The first 6 rows are patterns. Each new row is the sum of 2 different patterns, raised or lowered, with some noise. Before adding, each is slid sideways (what falls off one end comes back at the other) and multiplied by a number that may be negative. Names go in the order of the patterns.
In the rows, 128 means zero.
Some rows, each with the names of its patterns after it:
[126 123 136 113 160 129 100 129 171  93 108 138 125 143 124 135 131  99
 149 121 105 116 127 121 121 107 128 132 109 135 128] -> k933
[ 79 130 141 105 131 131 140 136 117 121 135 102 161 128 132 132 110 116
 142 106 130 116 149 128  95 112 121 129 126 169 143] -> k805
[121 145 132 120 125 131 170 100 138 136 177 141 133 126 127 126 164 140
 114 124 126 144 128 153  90 136 124 147 132 127  79] -> k642
[ 91 159 132 129 128 140 177 116 127 143 137 109 110 132 120 139 119 125
 126 148 135  79 106 112 130 125 135 137 129 134 123] -> k336
[123 131 132 137 127 120 109 110 131 127 138 155 107 128 138 151 122 125
 135 139  87 121 133 119 131 134  86  87 125 107 120] -> k750
[147 118 148 134 142 133 138 128 131 135 122 160 105 132 128 137 111 113
 133 140  97 144 112 129 140 130 133 162 118 175 126] -> k718

New rows. What belongs after each?
[129 141 159 148 139 112 146 151 148 102 160 159 149 148  84 125 125 148
 155 132 153 160 159 140 120 176 166 135 143 167 184] -> k933 k336
[148 132 176 118 142 140 152 122 141 156 125 137 182 127 140 148 149 152
 155 147 150 103 160 176 144 146 141 135 130 123 144] -> k933 k336
[146 129 126 120 149  94 132 106 144 145 125  93 120 135 127 133 118 160
 164  88 141 168 145 125 142 125 136 128 161 138 103] -> k933 k642
[124 136 200 163 186 105 154 130 155 148 136 100 161 134 139 133 151 138
 146 131 158 143 181 174 162 138 150 135 180 158 129] -> k642 k336
[128 169 146 119 140 154 158 135 147 159 107 153 145 144 138 136 147 174
 129 198 117 153 128 167 141 148 107 142 155 147 134] -> k642 k718
[140 158 169 120 150 147 169 129 159  93 120 158 151 129 138 135 186 116
 146 155 198 164 142 150 134 160 180 139 133 166 121] -> k933 k642
[141 123  96 106 111  62 159 109 117  91  97  99 123  78 143 102 127 121
  79  93 132 149 113 172 128  68 108 120  81 114 124] -> k805 k750
[140 123 174 152 142 134 146  90 192  97 151 111 159 131 187 147 124 131
 153 142 142 112 152 159 140 100 123 146 160 141 144] -> k642 k718
[140 143 133 158 133 170 112 167 165 156 134 148 144 112 125 183 128 123
 160 125 152 106 128 142 142 115 145 120 145 108 144] -> k805 k718
[141 139 192 112 150 163 160 134 141 151 168 121 155 150 135 152 148 152
 167 152 146 136 182 131 119 178 177 142 158 131 145] -> k933 k718
[161 131  78  96 101 116 117 141 150 136 117 116  78 126 145 125 111 108
 167 119 112 121 169 115 101 131 113 121 145 154 121] -> k336 k750
[104 134 120  89 117 113 168 130 103 129 104 123 127 122 126 123 114 121
 114  96  68 161 106 115 128 111  65  91 123 121 113] -> k805 k642
[ 81  69 117  63 100  98 104 122 125  96 119  90 100  91 106 135 136  90
 104 115  89  95 139 105 108  91 100 102  90 104 122] -> k805 k750
[141 138 128  85 138 133 124 123 176 122 131 136 131 129 126 134 130  99
 194 137 150 147 140 130 163 126 176 142 186  96 147] -> k336 k718
[118  70  97  96 156  67  84  84  90  76  76 110  77  74  84 123 100  99
  65  82  89  99  90  68  49 125 122 102  76  91  81] -> k642 k336
[ 83 134 120 100 129 135 114 109 145 122  78 138 114 122 109 117  83 100
  89 116  84 124 100 100 100  99 110 122 100 111 121] -> k933 k718
[133  80 157 121 122 107 141 168 133 138 119 137 106 126 147 124 164 158
 139 126 120 122 128 139 118 152 140 101 122 126 140] -> k805 k336
[144 105 125 129 100 127 186  97 115 163 141 141 110 129 122 174 122 157
  97 125 137 168 157 132 123 163 138 151  77 153 156] -> k805 k642
[156 148 136 164 189 139 160 145 119 139 143 104 157 122 119 128 160 128
 129 101 150 135 137 139 149 163 111 171 131 146 142] -> k336 k718
[174 104 133 129 135 133 136 126 140 116 133  85  98 109 129 121 138  91
 107 142 147 142  79 111  89 167 118 138 119 130 138] -> k642 k336
[138 128 118 115  97 136 122 143  77 129 126 116 106 120 140 124 117 117
 133 176 159 127 137 140 134 119 111 108 159 139 153] -> k336 k750
[ 82  96 117  89  53 128 121 102 126  75 101  97 121 114  86 113 126  78
  93 119  99 121 109  61  78  95  78  98 100  94 116] -> k933 k750
[152 124 123 188 112 133 130 136 171 144 151 140 116 123 123 160 129 127
 156 130 124 128 139 133 154 126 160 104 145 127 163] -> k933 k805
[186 141 151 182 181 119 153 168 124 150 194 118 111 162 135 144 137 157
 169 171 149 168 117 136 156 151 185 195 123 169 168] -> k805 k750
[106  98  61 124 118  98 109 112 169  94  78 107 111  91  91 142 110  80
  95 113  83 130 118  74  94  82 101 110  94 142 107] -> k805 k336
[127 126 165 104 146 126 157 141 118 116 116 121 142 137  79 109 132 133
  90 168  99 118 120 122 123 115  82 131 116 128 125] -> k933 k642
[101 105 136 109 115 144 107 123 110  88 133 135  88 113 154 155  63 146
 149 111  97  86 127 103 121 134  92 115 156 127  70] -> k933 k336
[104  90  93 100 115 163  63 107 117 166 111 104 107 114  68 125 120  85
  97 104  78  64 119  52 103  83 115 110 110  59  93] -> k642 k750
[125 156 138 208 142 154 162 143 104 155 137 143 143 178 111  79 130 123
 145 144 189 171 118 151 158 119 142 162 170 167 171] -> k805 k750
[121 146 111 137 116 112 147  96 136  99 116 118 117 114 156 111 119 132
 105 121 161 158 123 151 113 163 123  99 112 170 102] -> k933 k750
[126 127 157 133 177 154 101 133 163  93 144 162 153 102 155 153 142 119
 158 150 130 137 153 115 156 149 147 131 167 152 133] -> k933 k805
[100 100  66  83  90  85 113 107  83 126  67 122  77  97 121 126 121  88
  92  93  71 152 101  78 116  98  65  96  44 114  86] -> k805 k718
[136 136 123 148 146 125 133 135 125 133 105 139 124 148 114 168 152 127
 141 125 115 141  92 115 113 193 132 142 125 133 120] -> k336 k718
[122 113 166 128 105 131 121 120 133  89 150  92 143 145 129  84 126 147
 145 108 117 140 147  92 131 127 149 143  94 118 145] -> k933 k642
[115 134  96 132 147 112 123 106 132 103 193 120  98 120 132 123 182 137
 119 128 132 126 135  70 178 117 125  86 104 117 139] -> k805 k642
[ 97  95 112  95  99 139 123 104 133 103 100  78 104 106 149 137  60  97
 107 113  92  36 139  99  87  64 112 118 111 109  96] -> k642 k336
[132 176 199 154 172 160 183 139 197 164 183 117 161 170 213 175 161 133
 146 169 143 124 189 163 164 129 156 154 160 157 173] -> k642 k750
[173 133 144  79 138 153 141 150 119 152 204 122 156 148 194 168 146 131
 149 133 177 151 127 129 144 132 134 183 101 115 166] -> k933 k642
[102 141  75 129 120  54 123 116  87 108  89 125 109  76  86 116  82 129
  84 108 113  74  99 114  83 102  98 109 127  77  76] -> k933 k805
[136 140 140 115 141 131 113  93 170 141 117 113 132 143 125 121 159 134
 154 160 134 118 177 171 134 158 131 138 156 105 121] -> k336 k750
[105 105 178 140 116 114 123 122 118 160 139  89 151 115 108 124 130 125
 104 127 122 113 102 162 137 126 132 109 125 138 108] -> k805 k336
[ 69  88  91 111 140  96 130 126 157 116  85 135 115 114 146 138 153 100
 112 133 127 107  70 119  97 138 102 115  74 125 134] -> k642 k336
[161 159 139 176 135 177 154 178 143 165 177 181 163 183 170 189 153 175
 149 163 174 135 161 192 160 113 195 169 176 138 143] -> k933 k718
[130  50 135 108 128  90 149 115 113 121 113 117 151 160  88 159 119 128
 109 133 129 120 115 163 120 132 126 100  98 134  91] -> k750 k718
[123  89 141 129  95 113 138 116 144 125 118 132 115 115 121 100 167 133
 153 125  97 105 112 121 117 158 162  59 124 140 105] -> k805 k336
[140 157 148 110 148 187 145 141 153 120 112 149 101 160 142 149 117 154
 146 139 133 133 128 137 166 175 135 132 160 145 175] -> k642 k750
[ 98  80 123 116 111 109 143 103 145 121 116 122 137 139 109 101 187 122
 147 123 126 115 114  94 129  85 154  91 131 104 116] -> k336 k718
[106  95  92 106 148 106 115  77 120 137 123  68 136 107 117  57  82 123
 103 106 114  81  86 132  81 100 119 106  38 177 120] -> k933 k642
[188 165 124 104 172 176 150 196 206 138 165 188 138 181 175 177 155 151
 206 194 153 201 168 164 167 147 155 184 181 145 155] -> k805 k336
[162 145 129  99 146 150 140 132 181 128 136 148 125 170 162 131 145 134
 185 143 161 166 156 150 137 148 103 134 218 120 126] -> k805 k336
[ 49  84  59  75  82  56 108  94  76  71  75  92  72  77 101 108  45  68
  90  93  86  69  81  95  57  70  45  62  66  82  44] -> k336 k750
[132 165 158 127 123 143  96 210 134 151 131 121 140 200 131 130 131 168
 147 107  92 161 131 127 143 144  95 142 161 119 114] -> k805 k642
[17 51 78 63 62 32 57 43 86 62 71 47 60 71 90 84 57 39 68 93 38  6 99 50
 73 19 54 65 37 77 61] -> k933 k642
[ 90 109 124 123 111 100  96  62 125 167 111  93 124  99  96  92  96 118
 133  80 128  74  99  90  66 128 114  86 115 117 128] -> k805 k336
[178 101 143 112 121 115 120 133 119  98 153 122 136 114 130 134 117 114
 147 114 120 137 105 141 135 103 121 169 148  83 145] -> k933 k718
[133 109 122 133  93 107 120 108 129 121  93 157  87 120  96 108 130 114
 116 120  91  86  86 147 117 103 136 130 101 142 102] -> k805 k718
[162 169 234 154 177 185 186 169 205 189 175 159 164 195 171 185 134 176
 151 198 140 161 156 157 142 201 183 151 175 186 150] -> k933 k642
[ 89 106  97 107  89  83 113  92  55  81 117 101  85  71  99  66  61 140
  88  82 109 100  76 109  85  75 100 133  82  49 100] -> k933 k805
[128 115 104 124  93 153 106 107 119 117 121 112 104 124 107  82 103 120
 107  64 122 142  63 116  84 116  87 104 128  95 105] -> k933 k718
[ 76 114  79 117  96  86 106  92  75 139 140  84 130 107 102  89 108  79
 128 112  92 114 134  72  68  80 113 115  88  86 109] -> k933 k750
[145 130 126 139 116  86 183 152 114 103 114 123 121 122 122  93 120 153
 148 113 103 112  77 171 115 118  84 127 127 163 119] -> k642 k750
[127 146 133 125  91 150 109 125  82 119 149 117 128 140 115 117 143 138
 135  84 121 112 158 126 138  90  94 132 165 134 107] -> k642 k750
[ 70 123 127 110 140 110  92 126 140 128 158 101 165 103 175 117 147 108
 140 130 175 134 110 130 126 158 103  94 147 131 109] -> k642 k718
[ 50  80  84  89  63  54  54 114  45  94  61  82 133  65  82 121  72 102
  53  87  48 101  71  92  72 105  78  38  63  58 107] -> k336 k718
[109 132  85 120 109 118 132 114 124 138 130 157  92 137 135 106 109 133
 121 136 124 128 122  91 165  89 105 105 128  92 107] -> k933 k718
